Every row belongs to one group in each of 3 separate groupings. Each group adds its own fixed numbers to the row, and there is some noise. The rows also spread widely along 14 directions, which tell nothing about the answers.
(in the rows, 128 means zero)
Some rows, each with its group in each grouping after it:
[ 98  99 117 117 150 135 175 119 113  76 121  74 146 181 182  92  85  57
 107  86  65 164 162 107 117 111] : foge S q268
[138 165 149 120 144 162 137 167  88 143 162  58 182 154  96  84 144 115
 104 139 103 160 148 172 175 109] : foge S q686
[131 153 150  81 145 147 142  97  70 111 108  54 143 143 121 132 164  47
 124 180 129 138 139 154 135 126] : veke P q405
[103 145 147  84 105 158 103 140 155 186 115  92 137 110 127 184 156  87
 180 188  93  94 138 136 171 164] : Siv Z q849
[146 142 149 172 148 136 171 131  78 109 144  76 118 199 141  70 133  71
 120 114 164 102 122 148 148 141] : Fepep Z q849
[153 114 104 132 108  82 132 119 189  84 140 145  95 144  94 127  79 132
 136  69 129 183 124 122 102 141] : veke M q893
[ 84 142 113  92 113 111 135 152 151 146 121  78 161 109 132 163 137 123
 114 124  64  69 137 156 134 141] : Fafi P q405
[121 179 121 148 111 175  89 154 142 149 146 126 142 116 136 147 158 100
 158 123  83 194 146 139 168  89] : Fepep M q357
[120  97 167 111 160 119  69 151 183 142 124 128 142 164 155 107 120 156
 132 130 115 120 115 123 132 107] : mol P q893
[144 157 165 150 120 103 132 150 188 132 175  93 161 125 138 121 155 110
 160 156 123 127 134 149 139 137] : mol M q686
[106  92 111 119 163 126 122 134 146  84 108 141  94 160 156 113  52 123
 147 148 123 161 126 148  64 148] : Siv M q357
[103 103 166 156 105 117 151  74 151 125  97 101  63 163 198 187  96  62
 160 186 144 107  85 105 124 179] : Fafi M q268
[118 145 140 120 119 166  72 140  70 179  71 114 102 167 129 114 164 124
  98  67 112 145 109 141 184  60] : Siv S q686
[ 83 138 115 111  63 160 138  93  55 122 104  93 105  96  92 189 104  65
 134 124 122 179 141 151 172 114] : foge M q893
[113 178 115 122 121 141 111 128 101 119 123 121 139 107 108 137 166 123
 111 111 135 154 138 162 134  81] : Fepep S q893
[ 81 177  84 159 175 194 117 134 148 137 133 146 132 171 156 200 138 150
  67 152 110 132 137 132 156 102] : Fepep Z q893
[109 102 156 104 136 141 119  81  62 131  69  82  87 213 128 139 117 111
  58 103 153 134  96 127 176  87] : Siv S q405
[ 85 105 103 113 115 155 107 117 118 120 109 141 101  96 107 158 103  82
 196 132 171  83 123 127 135 147] : veke Z q849
[103  77 176 102 113 113  86 120 161 144 111  84 128 157 176 116  90 108
 149 143  65 144 107 107 143 129] : mol S q893
[106 128 195  75  89  73 119 128 109 174  71  30 134 131 163 107 158 118
 109 120  49  97 100 184 124 120] : veke S q686
[116 138 157 122  97 109 109 102 125 129 128  97 112 100 119 161 127 103
 170 205 159 111  86 158 120 169] : mol P q357
[129 115 135 154 113 134 137  85 114  90 111 132  78 154 135 151 105  59
 162 114 179 162 128 115 142 116] : mol M q405
[117 151 148 131 113 145  87 150  96 147 140  80 159  81 139  84 168  73
 188 195 119  85 103 159 132 150] : Siv P q686
[107 169 132 118 167 145 143 170 166 144 105 139 127 132 146 157 155 130
 144 133 134  83 172 180 102 124] : Fepep M q268
[108 132  91 110 163 159 102 138 135  84 139 117 178 135 154  93 143  75
 134  83  80 169 173 100 136  60] : mol S q405
[126 114 120 163  98 156  89 149 172 146 129 173  85 118 105 158  92 105
 224 122 165 128 113 108 156 154] : Siv P q357
[132 102 163  53 149 149  82 105 124 130  96 108 120 133 121 121 149  57
 193 152 157 120 149 106 147 120] : mol S q849
[101 111 142 150  95 164 151 140 124 142 113 137  88 134 107 188  67  84
 200 131 169 141 146 138 167 142] : Fafi P q357
[146 165  97 175 147 118 155 156 236 110 160 149 116 151 157 164 110 127
 159 151  93 147 134 134  79 183] : veke P q357
[138 149 130 151 133 134 142 148 124 100 151 100 157 129 120  91 151  73
 156  99 142 130 147 140 139 103] : veke P q405
[147 138  65 134 205 151 116 174 126  98 121 134 108 190 143  43 112 123
 112  74  95  98 125 135  77 163] : foge S q893
[108 122 111 117 131 111 119 102 138 119  90 109 101 155 167 142 136  98
 106 122 108  88  97 113 104 147] : Siv P q268
[122  96 155 117 130 111 129 117 139  96 140  96 132 141 129 104  97  81
 167 142 147 132 129 125 124 135] : Fepep P q357
[ 58  90 142 189  99 140 131 119 200 107 173 134 146 121 151 179  82 106
 174 116 160 129 131  94 187  78] : veke M q357
[124 135 146 134 109  87 109 132 198 123 155  87 159 115 162 104 144 119
 148 135  81 122  97 121 111 138] : veke S q268

New rows, each followed by its group in each grouping:
[ 72 115 108 126 129 173 168 145  90  98 155  86 164 110  88 139  65  81
 161 156 153 109 163 153 159 133] : Fafi S q405
[105 125 147 169 125 133 147  81 116 101 117 117  93 172 144 164 101 115
 103 140 177 159 101 131 140 103] : veke S q893
[134 153  94 153 179 114 108 125 172  98 166 132 129 171  92 129 139 191
  59 118 183  82  81 144 126 129] : veke M q405
[140 168  53 194 137 162 157 140 165  76 192 143 129 136  96 146 105  88
 149 117 145 148 143 120 135 153] : veke M q405
[151 157 148 110 107 124 128 131 111 138 145  60 135 141 103 120 115 113
 123 183  88 176 104 160 135 174] : Fafi S q893
[ 98 100 148  98 110  89  87 108 158 122 125  84 152 120 151 116 138 106
 127 137  94  98  95 104 133 125] : Siv P q893
[113 131 116 133 180 168 132 106 122 110 104 112  93 187 159 151 109  98
 119 180 139 108 107 130 117 156] : veke S q405
[123 140 139 105 162 105 110 106 150 121  89 105  91 175 177 143 141 132
  95 155 110 121  91 154  80 140] : veke M q357
[130 162 144  97  87 129  87  92  86 135  95 105 114  95  97 152 174  95
 141 143 152 159 104 150 149 102] : Siv S q405
[108 115 109 113 159 180  76 105  58 120  82 126  74 171 137 117 111 104
 113 131 143 144  95 138 126 113] : veke M q849
[ 79 126 117  98  75 132  89 118  91 164  79 116  98 114  87 178 114 153
 104 100 123 114  93 155 165 110] : Siv S q893
[121 119 169 172 138 161 120 135  93 132 145  91 136 170 134  94 121  98
 133 138 167 130 106 137 176  98] : veke P q686
[ 89 125 126 192  92 114 153  96 177  98 169 130 127 128 126 199  88 131
 125 157 179 140 102 120 160 126] : Siv Z q405
[ 90 144 141 173 132 159 137 145 128 124 103 139 116 129 186 152 137  87
 169 131 142 138 152 155 129  85] : Siv M q405
[109 131 138  85 124 139  46 146 114 162 125  81 162  99 115  91 172 111
 159 131 104  55  95 134 166 122] : mol S q405
[ 73 133 145 188  98 137 173 118 109 121 120  97 119 161 174 169 103 106
  93 122 129 143 123 153 153  91] : Siv M q268
[ 88 157  93  92 108 186  93 155 123 142 114 162 143  76  75 176 135 111
 168  95 134 166 179 143 166  73] : Fepep Z q268
[122 131 159 160 148 161 123 119 140 102 161 123 134 126 133 141  96 100
 179 241 187 165 109 140 114 148] : veke P q268
[ 99  80 169  93 109  77  62  96 172 109 122 105 141 109 160 124 109 127
 149 158 106 146  87 112 111 114] : mol P q405
[120 138 149 138  90 110 115 106  93 137 111  80  89 129 134 124 142  85
 148 140 141  81  76 154 139 161] : Fepep M q357
[104 133 150 144 193 173 133 141 148 127 137 102 152 193 160 126 136 120
 107 158 146 100 136 129 156 100] : veke S q893
[117 168 125 127 137 141 164 187 125 155 129 113 144 144  80 138 147 145
 122  75 156  80 170 197 155 110] : veke Z q849
[111 130 108 121 130 111 144  80 168  91 121 128 103 165 135 194 122 102
 100 101 139 145 138 105 138 110] : mol M q357
[112  97 122  99 144 136 115 100 124  94 165  91 145 151  70 133  91 115
 112 155 177 117 106 108 165 143] : foge P q357
[130 147 126 184 136 127 129 118 204 131 163 106 121 178 174 166 144 108
 115 143 115  95  97  92 164 155] : Fafi M q405
[149 102 141  98 183 135  68 121 190 108 161 132 152 177 105  96 136 133
 119 119 164 147 118  75 164 109] : foge Z q893
[132 118 126 100 196 165 148 181 209 129 132 147 131 183 109 149  90 122
 160 117 127 122 207 135 137 135] : Fepep M q405
[151 114 185 153  95 100 116 109 125 122 140  99  99 128 120  92 140  72
 194 130 197 102  96 132 148 149] : Fepep M q849
[121 165 145 113 149 161 110 138  95 122 117 129 133 110 108 131 157 105
 166 157 193 151 142 170 129  91] : Fafi S q357
[103 124 134 115 154 120 122 181 190 119 151 131 177 138 137 106 108 160
 127  86  92 160 180 153 119  79] : Fepep Z q849
[ 88  88 147  75 130 145  92 128 125 132  78 157 103 109  90 147  97 130
 178 123 196 119 138 142 128  97] : Siv S q268
[ 80 114 110 120 169 158 114 127 122 104 148 109 155 145 145 130 102 115
 120 168 132 112 134 133 130 123] : mol Z q849
[120 160 131 115 116  95 135 142 145 109 112 137 140  88 110 131 168 116
 157  92 170 119 156 173 106  91] : Siv Z q405
[ 90 126 162 112 110 135 124 124 146 152  83 130 106 129 148 188 137 110
 146 112 150 128 144 138 151  86] : Fafi M q268
[152 162  93 142 128 122 127 124 112 122 109 125  86 152 120 113 165  92
 133  74 147  89 106 139 119 150] : veke Z q849
[130 103 124  68  99 129 101  83 160  98 148 109 138 110  70 159  91  89
 151 139 120 222 140  83 163 122] : foge S q686
[107 142 123 152 147 124 111 140 120 105 149 125 136 141 111 104 111 170
 102 123 166 127 103 170 117 101] : Fepep S q357
[124  81 182  88 102 109 112 121 180 148 101 122  98 150 125 153  87 109
 180 117 127 161 144 119 150 133] : Fepep Z q849
[114 107 148  88 152 150 125 109 146 125 113 119 120 164 111 176 107 104
 129 157 160 139 147 109 156 123] : Fafi P q893
[146 145  88  83 131 128  94 142 142 120 122 120 126 112 115 102 147  72
 179 114  93 106 130 117 107 171] : mol Z q268
[ 98 121  85 117  98 114 111 112  80 107 100  84 113 143 156 111  98  96
  90  84  49 157  90 135 114 131] : Fafi Z q405
[114 185 125 151 142 116 183 120 165  97 134 126 143 125 146 176 190  79
 143 133 185 101 167 147 121 105] : Siv Z q357
[ 71  97 160 133 116 125  78 117 147 124 133 102 157 110 164 109 148 101
 163 105 143  88  98 107 165  65] : veke S q357
[104 132 126 120  62  58 208 107 136  96 119  82 119 106  90 165 121  89
 125  56 144  85 152 167 129 129] : veke M q893
[ 99 139 127 157 125 155 147 108 101 130 103 120  84 163 137 175 115  98
 127 139 166  92 116 140 151 139] : mol S q893
[123 165 135 204 122 148 152 126 132 130 151 119 106 173 160 162 134 105
 120 135 148 137 122 144 160 124] : mol M q849
[ 66  95 123 133 134 149 123 140 152 136 163  78 178 160 140 143  94 125
  96 140  89  87 126 108 184 119] : Siv P q849
[111 155  94 204 162 191 146 140  74  89 128 118 114 179 193  97  96  80
 122 135  97 189 122 149 107 109] : veke S q405
[ 91 151 178 153  75 107 142 148  65 172  89  64 123 139 153 120 149 134
  95  83 111 107  96 208 159  83] : veke Z q686
[121 127 146  92 177 161 126 136 122 129 113  80 150 172 152  98 150  71
 138 158 121  96 145 119 139 129] : Siv S q268
